All groups share one centre, and each spreads out both ways along 9 directions, with some noise.
(in the rows, 128 means zero)
Some rows, each with its group after it:
[117 123 152  96  84  73 112 140 123  97  73 141 120  97  79  90] | k_799
[108 104 132 116  97 148 109  58 188 114 134 112 188 171 171 204] | k_92
[134  98  99 117 118 150 108  88 177 104 125 135 119 117 126 141] | k_887
[124 111 185 125  79 111 122 209  44 159 125 159 103 159  85 127] | k_581
[143 130 125 110 135  96  76 108 170  91  94 136 134  81  75  75] | k_843
[118 149 164 170  77  71 121 204  74 136 101 147 133  86 117  93] | k_581
[140 104  93 115 113 109 130 199 111 138 104 184  83  99  89 145] | k_585
[148 153 120 143 128 157 117 139 111 106 146  95  94  94 117 111] | k_585
[165 125  84  76 115 152 151  92 123 128 162 150  94 123  98  62] | k_581
[112 158 152  89 114 116 133 206  73  83  99  93 107 126  92 151] | k_887
[ 93  98 142 175 112 173 137 147  84 167 160 110 141 173 143 162] | k_92
[154 129 162  92 108  99 123  90 103 126 121  90 143 103 161  61] | k_585
[102 130 142 106  99 104 141 152  90 118 102 119 131 131  96 114] | k_887
[148 155 162 117 120  51  82 117 135 135 108 142 167 110  92 113] | k_92
[137  95 104 112 118 197 151 134 123 145 172 139 107 178 152 195] | k_887
[154 151 171  91 127 112 112 187 131  72 106 150 113 136 107 119] | k_92
[114  84 157  97 117 175 156 114 104 119 132  92 120 177 189 131] | k_887
[ 92  78  65 111  68 188 167  97  90 150 167  90 134 153 140 168] | k_887
[115 152 134 104  69  86 138 117  95 116 112 103 148 110 118 102] | k_843
[110 156 148 111  95  69 144 110 101 133 127  93 207 142 164 126] | k_581
[119 105 176  89  49 100 115 130 105 113 105 136 147 154 109 134] | k_799
[120 138 123 155 108 163 124 131 141 108 141 123 123 139 139 169] | k_843
[111 119 121 127  96 126 142 146 154  84  98 135 120 117 171 156] | k_581
[126 148  88 100  89  76 147 159 156  89 101 175 138 111 103 151] | k_585
[113 174 216 108 102  79 164 200  22 133 132  94 176 175 161 123] | k_887
[163 128 112 125  99 145 105  61 171 113 126 131  86  94 132 118] | k_843
[113  89 130 104 128 145 112 133 111 130 137 136 143 159  72 125] | k_843
[ 90 116 149 112  97 136 119 125 146  79 108 113 152 165 122 154] | k_887
[120 144 130  95  48  83 141 153 107 104 104 156 138 129  94 126] | k_799
[136  69 149 111 181 167 119 179 114 130 105 146  57 130 133 149] | k_843
[128 110 194 152 128 144  71 127 140  98 124  95 163 142 152 136] | k_585
[103  85 129 121 121 146 147 125  79 155 137 101 143 143 146  92] | k_843
[174 105 152  85 128 117 129 153  63 168 130 128  74 109 115  97] | k_585
[146 189 111  99 102  99 127 150  90 122 162 127 150 139  56 126] | k_92
[104 109 118 116 143 182 125 136 114 107 134  78 119 146 126 162] | k_799
[170 150 137 139 107 163 137 124 102 134 177  99 127 126 189 111] | k_585
[138 112 128 105 108  97 139 119 126 140 110 141 125 114 150 114] | k_92
[111 154 153 159  76 114 119 184  95 104 121 133 143 124 101 127] | k_581
[168 121 116 152 159 130 112 108 160 151 141 157 111  97 152  99] | k_581
[165 113 191  99 129  93  52 139 113 141  99 136 108 110  61 126] | k_799
[130 105 131 122 134 119 102 132 119 126  95 122  93  79  90  77] | k_581
[117 147  86 141 151 139 130 178 123 111 119 128  83  91  80 133] | k_799
[115  86 146 113 116 138 130 152 157 103  89 158  97 143 159 179] | k_92
[ 98 122 148 117 185 107 155 154 102 135  98 120 133 142 129  94] | k_799
[165 154 156 126 122 155 120 103 100 123 156  68 120 106 164  79] | k_585
[142 155  98 147 114 117 150 156 117 141 145 153 115 107 129 124] | k_843
[104 118 107  58 106 115 134 144 138  58  92 119 146 138  92 129] | k_843
[108 119 136 119 112 127 128 158  75 133 118 108 115 130  94 122] | k_585
[ 90  83 106 164 130 150  91 117 151 123 104 141 105 107  53 114] | k_887
[ 39 111 115 145  74 147 129 109 138  70  94  87 161 133  98 113] | k_887
[134 183 172 103 166  85 112  79 130 141 120 129 124 148  49  91] | k_585
[118 150  37 122 100 122 144 134 117 107 122 127  91  60  46  83] | k_843
[108 114 115 141  80 170 130 120 149  69 128 114 126 126 161 113] | k_581
[129  99 164  74 122 135 117 115  97 123 111  95 112 146 122 118] | k_585
[161 117 113 138 159 158  83 133 138 127 131 114  78  79  88 132] | k_799
[133 137 119 163 147  96 134 125 126 165 127 131 147  94 164 124] | k_581
[ 59 112 116 140 117 126 135 170  61 114 115  73 167 117  86  75] | k_843
[162 146 122  91 111 108 155 133 109 133 139 149 118 121 134  82] | k_92
[160 118 110 119 138 115 115 120 120 181 144 157 109 116  90 133] | k_92
[129 141 113 141 111 142 146 153  98 149 155 126 131 135 139 144] | k_887
[127  96 115  72 118 125 132 141 116 135 108 147  86 142  85 174] | k_92
[153 125  82  59  86 148 172  96 104 130 153  90 113 130 164 150] | k_799
[ 89 119 143 128 103 129 121 152 121  97 106 122 135 146 103 140] | k_799
[107 100 151 130  67 109 145 124 128 131 109 164 141 145 142  87] | k_799
[133 130 166 115 125 133  95 148 113 124 137 134 140 165  83 148] | k_581
[118 182 134 122 109 143 134 228  61  99 152 122 122 167  48 154] | k_92

New rows, each followed by its group:
[146 153 109 125 117 105 150 133 153 119 123 176 114 114 131 108] | k_887
[136 146 130 172 104  91 170 162  74 173 137 151 137  99 171  68] | k_92
[108 140 155  91 102  89 146 163  77 143 119 117 160 168 108 171] | k_581
[ 74 133 115 184  96 188 138 132  80 101 161  21 173 118 180 125] | k_887
[ 91  69 153 158 125 148  95 180  63 154 109 105 112 119  92 123] | k_585
[141  84 124  99 130 155 132 136 102 161 140 142  85 148 113 156] | k_887
[104 103 168 123 100 121  52 153 116  85  69 114 101  99  41 122] | k_799
[128 128 107 141 126 114 136 141 103 137 124 125 127  90 114  82] | k_843
[197 151 189 136 135  44  91 133 107 190  94 153  78  58 122  84] | k_843
[ 81 100 107 130 112 163 169 163  78 134 124 132  88 148  92 125] | k_887
[119  97 147 155 172 175  76 143 148 116 119 119 101 135  90 166] | k_581
[138  78 162 135  99 146  55 139  93 151 115 123  82 104  57 124] | k_799
[169 116 130 165 155 128 125 156 136 143 120 173  70  69 170  49] | k_92
[164 208 146 162 107 110 144 154 112 131 198 140 200 157 156  95] | k_92
[119 161 146 128  94 129 129 124 112  91 141  77 163 137 142 124] | k_585
[196 179 196 114 127  77  96 163 106 132 152 105 182 133 175 154] | k_887
[108 104 106 119 111 127 134 131 119 125 104 142 103 113  84 106] | k_887
[ 99 137 107 155  83 184 104 100 141  91 148  96 125 144  84 170] | k_843
[103  84 159 157  76 137 131  95 132 136 123 136 156 146 172  80] | k_799
[170 140 120 115  68 124 112 142  98 151 158 149 105 121  94 164] | k_799
[104 135 126 158 138 107 119 158 136 106  83 164  91  90  68  71] | k_887
[ 92  85 108 115 120 147 153 100 143 135 118 144 131 159 131 137] | k_585
[115 131  93 111 123 147 184 164 112 130 145 158 117 170 136 169] | k_799
[143 141 169 115  80  95  98 146  94 138 134 128 155 145 103 153] | k_799
[111 151  75 102 157  79 154 229 122  93 133 178 212 148  78 104] | k_843
[123 158  40 176  93 166 219 149  98 153 182 131 110 107 198 125] | k_843
[145 128  85  68  74  75 159 131  57 170 132 118 127  98 101 122] | k_887
[126  96 190  82 117  98 149 128  90 150 103 140 128 163 148  85] | k_887
[126 110  78 102  85 136 124 118 146  83  93 137  68  67  96  94] | k_799
[108  97 177  91  96 137 128 149  69 131  93  95  71 140 122 169] | k_843
[140 172 130  72  94  96 142 158 122  51 107 118 127 110 107  80] | k_92
[ 76  83 157 170 141 132 131 123 135 123  89 129 142 126 149  51] | k_799
[140 116 142 142 123 112  90 122 113 159 136 114 146 107 115 121] | k_887
[100 117  82 112 106 175 173 164 117  97 140 119 118 157 140 171] | k_843
[126  95 229  77 130 134 137 133 121 105 106 133 136 209 184 125] | k_887
[ 98 146 129 137  94 143 144 144  81  89 129  69 150 115 132  70] | k_92
[132 125 110 108 152  95 174 165 117 147 105 179  98 121 114  91] | k_799
[115 108 167  80 114 100 141 133  92 103  80 100 115 112 128  69] | k_887
[117  90 133  90  95 170 127 113 128 104 135 102 127 163 143 169] | k_799
[122 138  92 170 107 136 139 116 112 155 159 122 142 106 115  82] | k_843
[129 116 109 137 110 129 128 112 110 147 135 126 129 106 124 104] | k_887
[146  98 214  96 109 108  95 117  92 158  91 112  83 130 121 142] | k_843
[124 107 104 108 134 197 103 120 164  55 121  78  96 111 141 165] | k_887
[ 86  83 107 171 121 181 132 104 118 135 138 104 117 123 133 100] | k_887
[184 132  70 170 124 143  86 112 117 176 189  94 145  57 138 142] | k_887
[167 131 135 157 100 139  78 157 146 140 146 185  92 114  81 163] | k_799
[105 135 150  95  98  79 111 126 147  77  70 134 147 120  94 108] | k_887
[119  74 145 110 124 134 103  99 141 140 100 128 111 133 126 154] | k_92
[143 127 107 109 150 119 180 158  88 176 144 159 104 139 137 119] | k_799
[178 110 139  87 156 100 155 101 126 179 138 169 122 137 179  92] | k_799
[131 149 106 157 134 180 102 167 151  81 147 114 117 121 118 184] | k_887
[155  99 110 111  89 116 159 124 160 136 121 214  95 136 139 109] | k_799
[ 99 122 122 146 139 164 150 160 124 121 143 134 131 164 135 151] | k_799
[103 107 201  90 127 130 132 186  79 123 101 126 113 190 100 153] | k_887
[130 130  95 130  87 110 103 107 118 137 141 102 167  95 107 138] | k_887
[146 153 160 105 119  73 125 168 112 126 101 151 130 119 122 128] | k_843
[ 99  88 138 115 136 173 130 145 140  77 110 100 126 152 167 159] | k_843
[128 158 130  80 154 133 116 146 172  56 112 108 142 150 121 194] | k_799
[102 115 141 123  97 133 141 155  73 167 146 124 146 182 108 185] | k_92
[164 158 169 112 121  81 137 159 140 119 114 162 126 131 189 156] | k_843
[ 85 146 159 134  54  87 121 163  80  90  89  96 152  98 110  84] | k_581
[137  97 112  68 123 135 133 111 106 117 109 102  88 100 120 111] | k_799
[174 120  92  88 102 159 108 134 123 124 148 133  64 108  84 177] | k_799
[142 181 126 143 106 102 155 178  81 167 175 142 168 154 130 167] | k_799
[125 142 163 110  90  76 111 143 111 114 107 130 150 118  97 117] | k_799
[160 143 127  94 120 126  96 130 133 109 134 114 120 112 109 160] | k_799
[149 130  88 151 123 171 123 132 167  94 141 153  93 107 124 115] | k_581
[171 135 109  96 118 131 116 134 116 113 146  93 125 101 158 156] | k_887
[136 123  72  82 130 113 146 162 126 115 126 169 112 116  65 111] | k_843
[159 113  73 109 131 149 139 113 114 134 125 104  77  60 143  86] | k_887
[133 129 128  81 113 146 158 160  95  93 120 104 100 129 149 135] | k_887
[123 139 160 168 130  97 124 142 117 154 122 152 141 113 119  71] | k_887
[ 87 106  78 171 115 126 130 148 122 129  88 123  94  64 100 137] | k_92
[104  85 145 113 131 130  91 111 115 125  98 102 117 124  86 134] | k_92
[ 89 136 142 151 120 107 144 141 162  94  84 188 113 126  96  70] | k_887
[158 173  62 116 131 123 188 139  92 152 167 113 123 101 152 125] | k_799
[104 129 190 188 125  95 105 150 121 148 124 147 174 148 131  96] | k_799
[ 80  30  91  62  85 221 165  90 107 123 137  97  93 192 140 184] | k_887
[154 131  85 124 111 133 170 110 139 149 182 167 168 152 166 114] | k_843
[129  59 157  75 157 157 115 106  93 162 127 114 104 175 105 139] | k_581
[113  68 142 132 173 193  97 104 130 138 136  97 112 156 127 149] | k_581
[ 89  78 190 107 148 144  57 145 135  65  63  76 119 124  93 131] | k_843
[145  74 183 120 127 138 101 140  84 189 139 152 100 163 108 138] | k_799
[ 79  93 108 146 105 144 136  84 187  94  99 159 127 130 116  90] | k_887
[144 173 135 119 165  78  82 160 141  88  88 114 119  61  68 112] | k_799
[175 143 186  46  99  95  97 119 110  84  98  84 117  96 136  89] | k_585
[119 122 143 208 180 102 121 141 104 181 125 136 126  77 128  26] | k_799
[122 176  65 124 136 128 157 144 154  72 121 117 129  94 132 132] | k_799
